There are 9 hidden switches. A switch that is on adds its own fixed numbers to the row, and there is some noise. The rows also spread widely along 13 directions, which tell nothing about the answers.
(in the rows, 128 means zero)
Some rows, each with its switches (1 for on, 0 for off) after it:
[177 132 137 108 122 128  36  95 164 113  78  77 166 119 180 135 105 124
  96 140 124 118  89 135  78 179  78 111 125 180 107  93  97  93  89 136
 115 183  36]	1 0 0 1 0 1 0 1 0
[172 156 131 138 106 108 128 101 117 111 146 131 116  64  97 153 158 129
 168 167 104 134 125 103 147 133 138 137 104 127 136 206 114 120 154 165
 133 142 122]	0 1 1 1 0 0 1 1 0
[105 136 132 170 152 104  91 181 160 119 170 123 224 146 159 115 159 110
 131  68 126 168 166  73 151 110 120 119 114 159 137 160 145 136 104 159
 143 147  47]	1 0 1 1 0 0 0 0 0
[124 140 149 145 130 162 139  97 111 123 154 139 135 101 131 129 144 135
 106 102  94 152 101  71 133 158 157 158 122 155 116 127 117  93 104 138
 103 159 119]	1 0 0 1 0 1 1 0 1
[102  88 134 203  98 129 112 183 119 165 143 128 171 153 140  85 131 103
 108  66  98 183 135 101 151 120 162 127 142 124 128 148  82  86  60 149
 154 125  97]	1 0 1 1 0 1 1 0 0
[147 157 134 113 106 153 149  94 167 112 128 190 120  83 130 129 148 149
 130 100 116 111 119 107 141 143 120 134 105 150 110 198  52 129 143 155
 158 197 127]	0 0 1 0 0 0 1 0 0
[176 113 141  99  89 121  62 162  98 147  95 115 113  99 151  91  79 116
 144 136  89 110 116 146  79 144 112  95 116  92 166 136 137 112 144 107
 112  94 124]	0 0 0 1 1 0 0 0 0
[166 190 106 114 123 142 138  64 124  84 140 169 129  70 117 142 135 154
 108 134 114 134 110 101 170 123 161 160 111 131 112 134 142 110 170 154
 141 159 117]	0 0 1 1 1 1 0 0 0
[154 174 101  98 164 124 207 107 184 138 189  92 112  80  93 175 183 130
 157 110 152 157 128  97 131 105 125 112 125  85  81 126  86 128 156 191
 140  80 149]	0 1 1 1 0 1 1 1 0
[149 122 143 125 102 168 128  81 139 164 163  58  70  67 109 160 135 124
 126  65  64 226 143 106 102 141 144 128 110  64 150 143 127 125 144 163
 174  97 123]	0 0 1 1 0 1 1 1 0
[138 130 123 141 140 103 155 141 170 139 192 114 135  93 110 148 183  97
 162 121 155 166 151  93 138 109 129 113 121 111  94 146  47 118 132 199
 126  93 131]	0 1 1 1 1 1 1 1 0
[107  96 128 200 110  98 115 130 149  97 117  71 177 170 117 156 135 119
 113 132 128 191 157  99 149 142 110 109 135 137 104 104  91 100 123 155
 139 155  84]	0 1 1 0 1 1 1 1 0
[ 98 128  92 143 110 144 125 146 183 154 148 144 168 115 187 110 128 137
  79  52 132 125 159 133 152 128 130 106 157 128  69 117  89 116 136 150
 178 165 113]	0 1 0 0 0 0 1 1 0
[150 162 153  69 138 155 122 128 161 107 117 130 156 140 153 122 110 161
 130  76  93  98  66  76 102 171  92  84 103 108 149 124 156 147 152  87
 109 148 112]	1 1 1 1 0 0 0 1 0
[125 117 126 171  86 148 119 111 124 146 129 112 109 119 170 127 103 133
  86 113  76 153 126 121 156 162 160 130 146 144 112 103 111 103 119 124
 116 145 132]	1 0 1 1 0 0 0 1 0
[172 147 151  71 123 142 144 115 115  83 113 137  89  88  94 128 112 124
 137 120 135 135  76  84  81 170 103 112  73 108 129 136  92 123 151 150
 102 113 133]	1 0 1 1 1 0 1 0 0
[191 172  87 107 113 146 128 109 102 131 161 182  96  14 142 103 132 120
 106 140 133  93 127 142 136  98 175 165 145 110  87 141 109  82 148 187
 134  89 157]	0 1 1 0 1 1 1 0 0
[174 123 164 112 129 143  77 121 124 144 154  93 119  83 159 124 128 100
 131 115  94 142 106  82  78 153 119 121 109 131 146 119 115 100 104 149
  82  90 109]	1 0 1 1 1 1 1 1 0
[109 165 117 150 154 125 130 168 138  93 155 155 227 155 153 109 139 133
  99  82 141 131 128  76 156 129 130 134 125 151 111 117 166 115 129 134
 121 157  78]	1 1 1 1 0 0 0 0 1
[133 139  87 189  75 111 110 140 141 146  95  77 166 153 164 121  67 147
  84  98  68 160 164 150 174 135 119  98 162 117 124 103 166 106 142  98
 157 148 124]	0 1 1 1 0 0 0 0 0
[104  97 112 155 111  92 162 150 135 116 132  68 147 117  75 152 157 117
 173 158 122 147 117 112 157 152 146  66 129  85  90 127  76 124 152 165
 143 119 113]	1 1 1 1 0 0 1 1 0
[101  82 133 178 111 123 164 139  57 132 145 121 122  84  75 125 182 118
 181 199  89 108  80 111 170 128 219 120 150  93 107 144  84  93 121 160
 109 104 138]	1 0 1 0 0 1 1 0 0
[118 172 113 185 127 119 170 102 180 125 154  83 192 165 127 162 136 162
 112  64  68 196 171  65 176 127 105 110 135 131 135 146 161 128 155  99
 149 176 134]	0 1 0 1 0 1 1 0 1
[107 120 143 121 131 136 121 133 109 174 126 108 172  77  97 113 165 133
 163 144  95 101  77 126 135 139 170 129 152 110 114 137 121  86 100 152
 153 154  86]	0 0 0 1 0 0 1 0 1
[158 139 135  83 140 135 159 126 122 148 132 109 100  55  75 124 156 116
 157 121 130 146  85 118  94 121 140 136 123  94 123 169  90 109  97 198
 149  94 114]	1 0 1 1 0 0 1 0 0
[102 109 125 144 139 131 147 157 126 125 169 119 131  95  89 135 178  96
 128  85 170 204 155 112 119 104 155 155 125  89  96 155  99 111 120 226
 181  97  86]	0 1 1 0 0 0 1 1 0
[142 100 185 127 133 127  74 146 110 124 103  97 177 148 116 120 125 118
 165 142 107 116  60  85  88 166 102  97 100 130 150  95 120  83  97 120
  87 132  67]	0 0 1 1 1 1 1 0 0
[121 130 145 168 127 127 166 178 118 172 156 129 140 146 121 104 140 111
 134  83 117 172 145  95 122 112 129 144 146 119 144 171 110  96  88 138
 113 103 159]	0 1 0 1 0 0 1 0 1

New rows, each followed by its switches (1 for on, 0 for off):
[107 115 125 116 111 143 134 185 155 174 137 122 193 119 139  84 138 128
 149  81  80  94 102 114 133 140 145  69 144  90 122 140  94 117 119 116
 159 139 109]	1 0 1 1 0 0 1 0 1
[146 105 127  65 116 152 103 141 164 157 144  61 126  81 149 114 130 127
 153  99  60 110 114 128  87 138 133  40 140  36 138 112 114 159 175 114
 149  78 129]	1 0 1 0 1 1 0 1 0
[129 134 199 132 180 113 109 161 145 138 135  44 183 181 122 143 127 122
 158  76 110 175 106  42  74 145  52 105 105 136 177  98 176 111  86 126
  66  97  89]	0 1 1 1 1 0 1 0 0
[116 129 109 126 114 115 143 160 177 173 152 132 172  89 108 109 168 128
 171  84 109 136 142 127 156 104 139  92 132  92 115 189  69 131 125 175
 205 139  96]	0 0 1 1 0 0 1 0 0
[155 125 127 130 124 108 130 150  83 128 120  84 128  92  71 136 136 111
 164 152 122 158 109 121 109 120 138 119 110  83 136 142 153  96 131 173
 143  85  99]	0 0 1 1 0 0 1 0 0
[148 122 118 108 108 121 104 103 151 131  92  50 115  98 112 156 116 124
 124 137 128 171 125 164  93 152 105 109 128 107 106 114  98 112 133 168
 169 140  80]	0 0 0 1 0 0 0 1 0
[167 112 160  65  76 151 142 108 129 101  68  79  75 112  76 119  95 137
 145 138  70 146  91 134  62 176 104  81 120  41 172 176  82 145 169 102
 143 124 163]	1 1 1 0 1 0 0 1 1
[ 94 129  91 155 112 134 175 150 114 130 122 135 156 119  80 116 137 136
 108  80 137 179 120 120 172 107 175 139 137  82  90 123 125  92 121 181
 206 128  97]	0 0 1 1 0 0 1 0 0
[116 118 133 175 115 138 149 142 146 176 183  99 107  97 159 125 147 110
 116  83  84 168 167 103 139 120 149 129 157 127 120 158  88 121 103 158
 120 100 165]	1 1 1 0 0 0 1 1 0
[ 72 118 142 161 132 128 169 125 139 135 186 120 134 112 112 144 187 135
 153  95  91 180 140  70 180 127 180 123 125 113 126 174 107 156 141 153
 145 137 130]	1 0 0 1 0 0 0 1 0
[110 110 163 152 141 149 108 127 105 156 156  80 136 130 130 133 142 116
 119 105 106 183 107  91 123 130 163 149 139 110 135  72 150  88  92 147
 106  90  98]	0 0 1 1 1 1 0 1 0
[111 137 163 175 120 139 139  78 134 139 148 102 145 102 129 151 168 152
 129 125  38 141 113  62 172 142 165 152 146 163 152 182 130 123 103 135
 126 182 123]	1 0 1 0 0 0 1 1 0
[111  91 125 147 115 104 125 187 130 173 124  64 137 134 111 109 110 100
 138  92 126 182 146 132 105 121 115  91 148  76 120 110 106 102 111 158
 146  74 124]	0 1 0 1 1 0 1 0 0
[127 131  92 171  96 110 133 138 164 117 171 109 129 112 155 155 139 104
 116 113 133 192 219 126 148 134 126 107 113 123  93 144  85 141 187 157
 158 144 121]	0 0 0 1 0 0 0 1 1
[189 197 107 124 158 107 123 106 154 108 129  93 182 124 152 154 111 145
 102 129 118 117 114  83 134 124  92 121 128 155 109  72 176  88 135 132
  93 129 109]	0 0 1 1 1 1 1 0 0
[122 164  99 156 124 106 116 114 168 144 160 114 194  97 144 143 157 147
 127 104  97 137 153 102 184 112 142 126 145 142 108 163 153 122 139 156
 173 173  88]	0 1 0 1 0 0 1 1 0
[136 121 145 135  98 131 119 102 151 129 113  96 128 101 135 148 124 149
 160 143  62  96 105 117 132 176 104  74 124 127 124 135  98 129 165 106
 117 174 132]	0 1 1 0 0 0 1 0 0
[135 134 120 152 134  93 130 181 116  90 144 125 182 134 114 124 140 113
 161 127 131 126 122  77 139 135 118  87  95 117 123 142 139 123 152 143
 103 112 101]	1 1 1 1 0 0 1 0 0
[204 142 143  74 123 108 119 128 108  96  87  86 101  87  87 133 110 122
 176 163 109 116  81 113  56 158  79  82  84  97 157 169 122 128 149 132
 101  98 121]	1 0 0 1 0 0 1 0 0
[119 104 152 168 104 125 117 155  75  67 116 135 138 148  96 121 109 113
 119 107 130 190 112  74 122 169 127 127  74 121 135 136 131 107 135 145
 116 131  86]	1 1 1 1 0 0 1 0 0
[141 146 151  99 148 136 142 107 129 117 173 181 124  70  89 127 199 116
 158 141 160 144  93  91 133 110 174 178 106 124 120 177  63 110 109 205
 141 127  96]	0 0 1 1 1 1 0 1 0
[165 141 129 125 115  94 157 127  99 115 125  82 122  93  68 148 138 118
 179 173  97 152 131 103 116 127 126 107 110  87 152 167 138 120 172 142
 120 101 149]	0 0 0 1 1 0 1 0 1
[192 153 145  81 158 114  73 128 161 145 127  79 161  85 165 118 120 116
 144 136 111  88  89 104  68 146  73  94 130 151 126 110 113 100  96 135
  73 108 106]	1 1 0 1 1 1 1 0 0
[148 133 132 112 118 140 145 144 160 151 161  94 112  98 119 137 139 103
 138  80 130 176 152 116  89 140 103 108 114  90 118 148  83 121 142 167
 145 100 132]	0 1 1 1 0 0 1 1 1
[172 141 120 159  81 151 141  72 153 112 124 143  86 101 160 140 116 135
  83 116  91 151 137 111 138 155 129 137 129 166 109 165  42 108 122 138
 126 174 155]	1 0 1 0 0 1 1 1 0
[123 113 158 124 142 143  84 135 117 142 162  62 146  89 129 138 140 110
 132  84 101 175 110  84  94 155 130 121 111 106 138 108 171 115 114 165
 124  94  68]	1 1 1 1 0 0 1 1 0
[119 110 169 111 136 145 153 115  77 117 105  79 117 112  54 144 154 131
 152 146 116 161  72 106  79 148 141 146 128  76 141 143 151  96 122 155
 134 117 109]	0 1 0 0 0 0 1 1 1
[ 97 103 167 217 106 122 144 110  95 117 152 133 137 148 126 141 162 135
 160 166  63 141  98  64 198 161 175 128 124 173 137 141  91 110 112 104
  60 165 139]	1 0 1 1 0 1 0 0 0
[129 108 109 150  80  85 114 160 111 166 108  66 162 109  92 111 119 130
 163 143  56 142 137 137 157 111 157  80 161  49 153 166 152 118 149 129
 181 103 131]	0 1 0 1 1 0 1 1 0
[146 112 155 106 138 149 135 105 143  95 117  55 103 112  86 158 135 116
 129  88 125 209 111  97  57 158  87 111  91  96 130 128  96 124 124 174
 144 113  83]	1 0 1 0 0 1 1 0 0
[143 129  98  94  93 123 137 151 148 180 111 114 135  76  98  96 130 135
 159  97  89 123 119 156 124 108 138  82 144  56 132 192  97 125 134 150
 212 119 127]	0 0 0 1 0 0 1 0 0
[131 126 155 117 127 128 176 146 128 152 122 103 111 134  78 128 145 134
 179 117 101 158  96 109 117 123 127 113 125  79 159 169  99 127 114 134
 129  97 147]	0 0 1 1 0 0 0 0 0
[126  85 125 139 103 100 110 127  99 120  96  59 122  72  88 138 132 110
 156 190  97 131 112 143 117 148 146  91 143 103 106 127  95 110 138 167
 135 121 109]	1 0 0 0 1 0 1 0 0
[171 174  84 138 153 107 140 126 122  49 157 139 142 109 133 149 148 113
  91 131 182 166 167 101 124 101 127 155 115 128  94 148 144 123 159 182
 124 102 108]	1 1 0 0 0 1 0 1 0
[139 144 139 142 110 135 164 136 187 149 160 171 121 123 148 124 144 130
 149  74 111 136 143  89 144 140 100 104 105 155 123 188  36 134 129 137
 127 162 155]	0 0 1 1 0 0 1 0 0
[ 85  82 137 198  89 106 105 116  72 101  96  82 167 127 102 137 136 131
 115 172  72 155 116  98 175 150 188 128 152 131 124 129 144  96 119 144
 141 166  89]	1 0 0 0 1 0 1 1 0
[ 95  88 209 159 130 151 107 115  70 123 158 100 116 105 125 137 151 119
 143 138  70 143  81  50 121 177 165 144 120 135 156 113 147 109 110 134
  56 114 123]	1 1 1 0 1 0 1 1 0
[125 139 141 138 122 140 134  93 161 147 130  86 147  97 141 158 136 143
 137 148  97 104  94 114 139 186 112 107 136 164  83  79  88  94 132 132
  94 185 117]	0 1 1 1 0 0 1 0 1
[136 158  93 121 131 123 134 158 206 170 137 124 188 135 194 111 132 146
 112  70 109  88 150 123 137 106 100  79 164 133 100 143 102 125 122 122
 163 154 129]	0 0 0 0 0 0 1 1 0
[120  95 136 213 115 112 149 189  81 134 162 112 130 181 148 121 131 102
 137 145  97 148 128  77 155 130 167 104 137 114 139 102 124 100 116  97
  48  63 170]	1 0 1 1 0 1 0 1 0
[105 105 170 136 141 138 151 144 132 158 148 118 143 137  94 123 171 130
 180  97 111 152  86  82 119 133 134 110 118 103 141 152  84 111  97 139
 125 121 113]	0 0 0 1 0 1 1 0 0
[141 151 140 138 116 158 143  93 127  93 150 119  94  94 138 145 111 139
  96  65  82 190 147  72 122 155 115 137  99 123 141 155 153 141 162 136
 120 131 142]	1 1 1 0 0 0 1 0 0
[ 90 119 121 116 126 134 105 143 118 109 125 121 179 101 110 106 124 134
 107  75 127 155 105  95 138 147 150 115 119  93 103 107 149 115 136 165
 171 139  66]	1 1 0 1 1 0 1 0 0
[117 113 131 151 116 131 154  95 122 128 121  76  95  95 125 155 132 139
 132 150  83 131 108 113 133 167 138 102 138 134  97 109  96 116 139 136
  99 142 152]	1 0 0 0 0 0 1 0 0
[140  84 155 148  97 131  87 183 119 141  85 106 155 158 166  85  88 107
 122 119  97 100 109 131  73 175  86  86 143 146 137 133  78  91  91  91
  87 149 123]	1 1 0 0 0 0 1 0 1
[187 146 134 156 121  74 152 170  64  72  88 116 158 143  64 112 128  99
 146 194 124 145 123  90 102 104 117 142 124 123 176 206 140  92 109 146
 100  95 135]	1 0 1 0 1 0 1 0 1
[ 91  87 135 177  96 145 114 161 155 121 159 138 186 141 152 105 157 108
 115  73 106 158 154  90 140 149 145 104 128 121 111 162  57 121 125 139
 160 169  89]	1 1 1 0 0 1 1 1 1
[114 126 159 154 111 138 138  72 192 141 126 101 150 111  95 151 171 153
 153  94  72 175 122  99 151 141 115 127 135 144 135 202  54 129 105 155
 181 210  95]	0 1 1 0 0 1 1 0 0
[126 137 107 198  80 110 106 117 134 138 126  93 192  96 114 129 144 135
 121 118  52 173 186 124 180 108 151 142 155 125 146 211 154 115 135 148
 204 187  89]	0 1 1 0 0 0 1 0 1
[127  88 204 106 113 176  92  99  95 111 120 105 110 102 100 120 139 128
 139 100  64 162  63  65  79 171 147 127  96  89 178 151 122 119 115 132
 123 128  95]	1 0 1 0 1 1 1 1 0
[124 143  87 114 168  90 185 172 183 119 135  36 167 147  84 156 154 113
 141 109 174 181 137 125 118 104  98  77 144  74  82 106 110 137 132 190
 159  72 104]	1 1 1 1 0 0 0 1 0
